There are 3 ways to turn a row about zero (a turn may also mirror it). The second row of each pair is the first, turned, with some noise. The first 21 pairs use one turn. New pairs use 2 turns, one after the other, and a turn may come again.
In the rows, zero is written as 128.
Known pairs, each followed by its turns in order:
[ 94 140 130 124 128  91]
[ 87 133 122 161 117 126]	N

[130 140 104 113 110 147]
[138 138 114 137 115  96]	P

[124  99 118 143 101 106]
[127 134 130 147 147  88]	N

[112 189 112 138  88 202]
[196 123 127 114 128  49]	P

[ 76 109 135 135 128  54]
[ 79 139 105 185 112  91]	N

[108 181 122  72 146 140]
[ 87 183 101 115  97 127]	Z

[187 110 143 151 127 202]
[198 100 125  71 149 127]	N

[141 202 139 131 131  82]
[156  69 139 148  74 149]	P

[113  71 180 104 123 110]
[125 149 158 185 175 147]	Z

[146 111 202 142 126 132]
[163  81  78 143 123 122]	N

[115 106  87 110 163 202]
[124 166 116  45 153 146]	N

[145 105 135  88 160 131]
[123 147  97 161 150 153]	P

[145 123 165 123 114 142]
[124 127 154 160 111 137]	Z

[156 109 146 153 120 112]
[150  94 131 156 137 138]	Z

[136 131 133 124 135 144]
[122 128 137 124 116 142]	Z

[122 123 202  96 107 190]
[152  95 121 151 219 100]	P

[114 127 168 126 146  81]
[119 119  97 168  93 124]	N

[137 125 110 114 148 112]
[138 139 101 120 132 141]	Z

[103 136 121 111  85 130]
[128 148 140 137 126  83]	Z

[202 111  93  54  54 110]
[ 63 135 121 227 102  68]	P

[117 130 133  55 130 180]
[150 133  62 164 170 101]	P

New pairs, each followed by its turns in order:
[126 142 107 118 119 106]
[121  94 122 128 125 129]	N N

[181 102 117 127  83  89]
[115 168 195 149 109 136]	Z P

[119 135 149 175 156 127]
[111 152  85 113 148 113]	Z N

[ 86 129 117 125 147 108]
[106 152  98 105 142 135]	Z Z

[104 110 133 158 131 127]
[125 142  94 127 110 125]	Z N

[104 163  96 128 112 134]
[108 110  83 121 133 145]	N N

[118 118 105 176 109 127]
[120  81 106 151 137 127]	P P

[ 54 109 183 146  98 125]
[119 199  63 128 128 136]	P N

[157 152 198 132 126 143]
[118 120 161  77 169  99]	Z P

[131 110 149 126 114 128]
[112 127 102 122 113 124]	P N

[129 142 117 143 135 180]
[135 120  90 147  97 151]	P Z

[ 55 143 122 148 135 106]
[101 146 139 109 181  82]	N Z

[ 94 156 202 145 134 131]
[117 161 124 100 183  75]	N N

[183 160 202 130  86 101]
[102 188 212 130 162 127]	N P

[124 128  90 137  72 128]
[126 112  81 128  83 128]	N N

[115 117 105 177  58 180]
[ 98  57 106 163 105 184]	P P

[110 125 126 115 137 143]
[113 141 128 119 130 144]	N N

[148 133 178 120 126 143]
[122  80 118 116 147 112]	Z N

[125 112 161 123 112  95]
[117 114 129 110  99  96]	Z N

[124 127 154 138 146 111]
[139 131 105 101 140 130]	P N

[113 127  81 165 185 137]
[132 197 100 117 150 167]	Z N

[111 161 132 130  85 146]
[114 124 162 119 159 164]	N Z

[ 88 133 141 103 104 110]
[107 108 139  87 148 124]	N Z

[139 133 202 124 117 159]
[ 96  90 183 145 148 104]	Z Z

[117 117 113 149 141 158]
[149 114 117 159 115 129]	P P

[135  93 140 127 151 180]
[127 129 136 103  73 155]	P N

[124 134  95 138 123 120]
[123 125 144 159 144 140]	P N

[162 113 125  76 145  54]
[120  55 118 119  77  83]	N Z

[202 114 144 172 137 157]
[187 138 111 187 108 162]	N Z

[202 142 133 125 124 110]
[110  68 163 144 130 112]	P Z

[150 145 156 202 172 151]
[199 101 101 117 117 177]	P N

[140 118 137 157 144  62]
[125 163 128  84 115  80]	Z N

[129 121 124 132 113 113]
[121 110 117 130 139 132]	N Z

[115 139 107 124 129 116]
[138 105 128 111 137 122]	N P

